The rows of a group lie close to one hidden flat surface of 11 dimensions, which passes through zero. Surfaces can cross.
In the rows, zero is written as 128.
Known rows, each followed by its group:
[ 77 180 153 125 136 132 113 129 101 144  55 115 131 101 131 142] | (1)
[102 181 122 123  59 103 141  62 154 151  95 105  94 108 143 166] | (0)
[ 80 135 132 160 151 107 152 129 149 130  85 116  89 114 145 126] | (1)
[123 162 174 111 200  94 155 133 139 114 119 158 114 124 179 150] | (1)
[125 133 130 165 122 172 132 127 146  99 153 183  91 151  61 114] | (4)
[136 133 138 119 115 156 124 118 116 145 180 149 151 104 138 128] | (1)
[ 84  99 110 110 158  96 196  74 154 121 103 131 146 104 124 118] | (1)
[155 105 103 163 117 136  84 166 116 140 146 198 152 172 120 120] | (2)
[126 138 122  60 112 106 104 142 121 138 157  74 117  74 147 150] | (2)
[137 127  96 164 119  73  78 139 115 136 158 180 148 123 141 132] | (4)
[125 119 105  80 116 120 146 138 120 123  92  55 116 160 148 150] | (3)
[151 168 130 146 107 144  75 192 100 118 122  88  93 145 124 116] | (2)
[147 127 137 115 112 100 141 161 162 129 177 100  69 115 121 124] | (4)
[ 86 126  97 145 102  92 185 118  96 173 136 112 139  91  97  73] | (4)
[110 110 169 147  93 172 125 123 121 125 151 190 129 106  71 162] | (1)
[152  98 159 131 135 131 186 169 149 142  98  90 101 167 122 122] | (3)
[180 140 177 136 119 157 145 131 128 133 181  97 129 110 140 111] | (3)
[134 176 164 169 129 139 110 119 112 158 124 112 129 101 159 107] | (0)
[ 98 102 145 183 153 158 102 132 104 149 163 115  81 134 148 132] | (4)
[122 121  92 139 164  72 117  92 181  90 130 164 136 118 145 135] | (3)
[ 79  47  95 117 163  99 137 103 102 147 139 107 125 136 137 154] | (2)
[130 115 139 168 142 116  88 121 133 131 176 107  74 128 111 129] | (1)
[130 163 121 105  76 150 204 112 170  88 134 138 106 118  95 117] | (4)
[105  77 128 170 134  49 141 200  80 145 105 121  97 172 123 158] | (1)
[ 96 139 174 115 103 138  95 107  87 145 104  90 136  84  79 161] | (4)
[141 175 120  94 131  87 136 150 164 149  75 142 105 148 120 117] | (0)
[179 191 134 105 179 139 110 116 118 100 115 160 156 177 134 101] | (3)
[103 133 131  92 132 130 125 117  80 103 159 152 113 144 121 181] | (4)
[143 157 126  66 103 113  93 144 113 144 116  65  96 141 132 154] | (3)
[157 157 103 131  60 145 141 123 140  96 142 109 129 123 143 125] | (1)
[ 97 138  60  76  63  95 124 193 152 173 148 154  74 106 103 119] | (0)
[ 43 118 104 140  97 156 113 139  99 151  95 142 129  92  91 132] | (4)
[145 114 160 113 156 117  99 160  94 130 125  94 107 150 108 150] | (2)
[154 131 139 105  98 168 154 179 169 190 151 135 137  76 168  85] | (2)
[138 106 125 116  90  88 155 185 174  83 139 117  91 112 150 168] | (0)
[130 123 140 106 129  80 114 142 141 139 109  72  74 143 115 161] | (3)
[120 114 151 162 163 143 145  79 164 150  94 153 145 129 144 113] | (2)
[ 90 111 129 100 138 139 206  99 139 133 108 104 131 108 142 125] | (2)
[119 144 112  85 118 113 113 169 107 120 116  92  80 156 137 160] | (0)
[182  86 133 100 146 136  82 123 114 140 130 165 166 196  95 156] | (0)
[161  79 127 131  97 154 104  99 144 130 140 122 161 138 145 163] | (0)
[147 132 163 119 118 164 130 167 134 164 146 188 145 107 116 116] | (2)
[129 104 107 190  86 129 118 173 112 162 191 119  95 122 155 109] | (2)
[154 137  92 128 119 168 149 139 192 173 129 144 142 118 181  57] | (1)
[150 106  97 109 140 125 185 123 176 156 125 159 143 153 166  95] | (0)
[155 200 100 135 121 111 153 151 139 100  76 144 126 187 151  96] | (1)
[ 53 100 146 160 171 132 162 128  93 147  84 100  75 155 145 157] | (0)
[104 167 118 160 141  98 161 130  93 120 138 201 137 140 129 116] | (3)
[117 162  96 134 151 152 109  94  40 133 114 142 181 170 167 122] | (4)
[116 117 130 106 139 105 122 185 128 175 108 103  85 130 117 123] | (3)
[ 67  98 120 174 164 103  70 107  96 135 113 134 120 117  90 146] | (4)
[168 137 160 105 167 116  78  79 170 104 178 124 119 105 114 136] | (3)
[153 146 145  81 113 143 161 176 127 161  83 135 110 170  87 123] | (3)
[129 109 124 132 159 101 112 130  68 144 182 122 124 147 138 130] | (1)
[147 139  72  93 130 124  90 133 164 115 131  20  98 114 137  68] | (2)
[102 145 155 126 192 137 158 108 195 108  65 157 114 125 124 119] | (1)
[121 151 134 126  88 135 157 126 144 146 117 174 155  94 196 159] | (2)
[ 89 144 129 191 169 135 173 132 151 109  95 168 151  93 114  66] | (3)
[139 124 162 145 144 116 137 178  94  93 164 129 118 132 130 140] | (0)
[153 108 116 108 137  89 125 138 168 103 170 157 132 109  86 114] | (0)
[123 155  93 149 115 155  67 169 162 132  81 106 100 129  87  69] | (4)
[174  86 137 118 140  80 136 104 140 136 169  85 120 147 136 137] | (2)
[160 135 160 136 121 139 158 145 139  75  93  92 135 150 192 161] | (0)
[ 98  87 154 132 199 167 120 167  98 167  91 118 118 156  80  98] | (3)
[145 105 132 127 106  74 122 147 205 110 144 147  94  90 130 163] | (4)

New rows. What belongs after each?
[155 130 104  89 141 112 128 123 171 177  69 145 130 188 138 126] | (0)
[172 102 148 161 120 128 187  89 147 143 166 110 127 152 107  94] | (2)
[178 156 143  98  79 158 145 130  81 127 139 111 138 183 139 155] | (3)
[166 146  91 121 155 109  81  93 160 142 100  89 125 164  81  67] | (1)
[135 140 139  93 195 130 143 132 176 123 145 132 145  76 124  55] | (3)
[163 145 161 206  99 137 168 127 134 120 146 182 122 160 120 117] | (2)
[ 78  79 111 175 136 148 239 115 143 122 133 194 125 139 100  97] | (2)
[153 157 129 123 122 103 126 129 119 153 134  40 113 107 180 104] | (4)
[174 128 148  94 171 120 165  81 144  86 164 135 143 156 118 128] | (3)
[186  77 116 107 121 119 105 163 157 186 120 146 172 141 114  99] | (1)
[105 140 130  93  75 132 133 158 130 147 131  90 111  77 143 149] | (4)
[115 133 151 243 138 105 118 149 127 134 123 168 115 125 138 112] | (3)
[152  84 120 142 141  96 103 120 129 201 190 120 130 112 121  92] | (1)
[155 121  86  92 156  61  89 110 152  62 134 100 118 152 112 142] | (2)
[109 129 118 129  98  94 189  53 146 123 163 140 110 117 124 152] | (0)
[150 111 128 199  81 124  84 149 202 128 143 198 126  99 133 133] | (4)
[119  95 125 128 196  64 129 126 152 123 156 144 101 130  74 111] | (0)
[130  73 128  99 139  97 124 168  95 127 126  86 144 131 159 166] | (1)
[186 175 152 133 159 101 120 134 111 112 135 109 112 181 158 126] | (3)
[124  85 123 173 126 132 138 156 144 153 135 145 130 119 167 111] | (3)
[ 85  81 106  88 171  89 144 131 120 122  99 155 135 136  85 153] | (4)
[136 131  86 193 167  91 120 110 159  75 119 130 153 129 219 109] | (3)
[104 124 123 149 171 160 114 134 133 126 116  57  63 152 145 106] | (4)
[ 90  84 137 147 154 156 184 105 157 129  84 110 127 122 137 119] | (4)
[119 151 155 175 127 121 137 157 131 148 123 178  97 129 125 131] | (1)
[107 136 110 125 102 147 151 117 185 124 139 162 159  50 129  91] | (3)
[134 139 111 107  98  63 110 116 136 104 131 171 157 100 123 167] | (4)
[106 156 118 138 126 135  84 112  84 121 106 152 144 136  73 124] | (4)
[ 91 107 117 144 112 156 122 146 131 171 163 162 144  62 131 101] | (3)
[134 105 169 189 128 169 177  85 150 135 123 153 145 127  82  94] | (4)
[108 163 120  93  98 151 133 123 102 113  96 133 137 129  52 119] | (4)
[103 172  91 198  93 127 132  78 152 103 109 125 116 116 174 111] | (2)
[125 129 146 133  76 160 106 137 112 162 150 161 125 117 100 146] | (3)
[211 118 195 103 154 140 149 103 149 121 179 164 127 182  85 143] | (3)
[146  83  83  86 109 162 139  79 164  72 125 129 178 151 124 141] | (0)
[129 114 148 153 123 118 140  93 141  98  82 149 113 182  66 168] | (3)
[128 108 148 127 112  86 131  69 152  62 144 128 129 108  75 189] | (0)
[143 136 108 136 127 131 138  65 142 107 132  80 124 145  87  83] | (2)
[149 115 117  74 121 110 175 127 159 117 161 130 138 102 122 119] | (2)
[120 154 111 112 176 144 146  50 123 131 197 122 135 105 149  81] | (1)
[ 82 142 125 115 156 108 105 151 105  71  96 169 111 135  82 164] | (2)
[ 86  89  70  91 120 171  75 147  90 134 145 103 124 131  91 130] | (0)
[ 90 158 113 158 125  99 160  93 114 183 162 131 119  81 152  86] | (1)
[108 162 137 140 162 120 156 118 144 104 117 113 131  77 122  73] | (3)
[ 98 170 124 135 202 102 140  62 141 132 108 115 102 125 115  90] | (1)
[ 70 130 126 140 100 127 129 137 102 158 163 136 115  58 108 118] | (3)
[132 102 158 139 153 118 188  87 139 132 117 132 156 129 100 112] | (4)
[118 110 144 202 115  78 159 120 128 120 129 183 100 160 107 162] | (3)
[ 75  71 114 117 147  91 139 151  74 108 158 196 127 137  85 183] | (2)
[ 97 103 183 159 134 167 180  85 147 122 129  92  94 103 115 146] | (4)
[184 180 145 107 112  85 140  83 173 113 152 131 134 108 127 121] | (1)
[133 162 146 182  97 188 130  87 161 103 100 132 126 121  96 101] | (4)
[103  79 144 150 137 122 153 101 113 181 140  66 109 116 175 142] | (2)
[ 77 144 104 166  98 121 157 125 154 115 124 133 141  44 139  92] | (3)
[175 144 109  93 133 140  47 125 179 132 104 161 146 149 140 135] | (3)
[132 120 117  74  87 180 146 123 118 200 116  85 177  95 185 114] | (2)
[159 115 122 150 130 128 114 173 105 161 137 137 125 175 182 136] | (3)
[129 133 160 121 124 180 123 170 106 177 119  36  82 117  84  78] | (4)
[ 99 110 167 182 209 148  88 107  82 113 139 107 144 108  93  97] | (0)
[126 118  95 103  74  84 192 101 121 100 104 122 167 132  97 142] | (1)
[139 102 161 118 117 120 139 117 158 146 140 170 147 101  89 140] | (1)
[122 118 150 180 140 143 146 142 150 145 169 145  92 105  92  83] | (2)
[138 153 117  78  84 140 113 142 197 136  86 119 128  89 111 115] | (3)
[175 132 112 107 129 125 134 155 122 121 149 151 157 169 151 116] | (1)
[ 94  98  73 130 156  95  98 151  97 127 145 177 129 153 124 136] | (4)
[115  98 131 155 101 150 153 146 151 154 140 157 130 102 148 126] | (4)
[105 123 141 157 177 157 132  92 171 153  79 163 146 123 140 100] | (2)
[134 172 107 112 105 119 105 153 117 111 157 116  84 139  81 107] | (4)
[131 119 131 142 139  96  91 170  88 119 123  89 104 160 129 152] | (1)
[149 154 139 119  29 133 143 129  82 144 145 138 119 170 117 193] | (3)
[150 146 118  70  84 106 146 155 136 122 168 135 123 110 173 167] | (4)
[181 145 180 123 128 126 159 114 135 107 178  88 118 128 136 128] | (3)
[155 171 127 108 129  74 129 117 111 106  89 134 142 163  94 128] | (1)
[166  79 146  86 174  66 130 121 158 124 156 138 131 133 118 157] | (2)
[122  95 122 125 149 148  89 181  84 158 143 131 124 154 110 126] | (0)
[113 143 143 147 129 114  68 133 154 119 100 140 143  70  62 110] | (0)
[112  90 139 145 153 125 122 161 137 156  95 146 103 158  97 128] | (3)
[180 106 134 115 182 111 123 151  99 159 144 123 154 175 144  99] | (4)
[137 120  88 120 169  82 107 157 188 118 100  92  89 146  98  80] | (4)
[ 93  55  99 157  97 113  77 129 136 159 126 183 114 151 114 191] | (3)
[ 82 133  78 126  79  93 155 124 136 109 135 182 128  99  89 135] | (4)
[124 159 139 165 136 120  55 120 126 132 120 182 133 118 135 147] | (2)
[171 145 117 145 127  80 138 164 125 114 117 150 118 191 122 124] | (1)
[ 93 145  82  80  87 119 137 139 147 100  98 142 136 100 178 169] | (4)
[117  77 126  54 135 143 126 116 148 141 148  76 121 100 101 139] | (3)
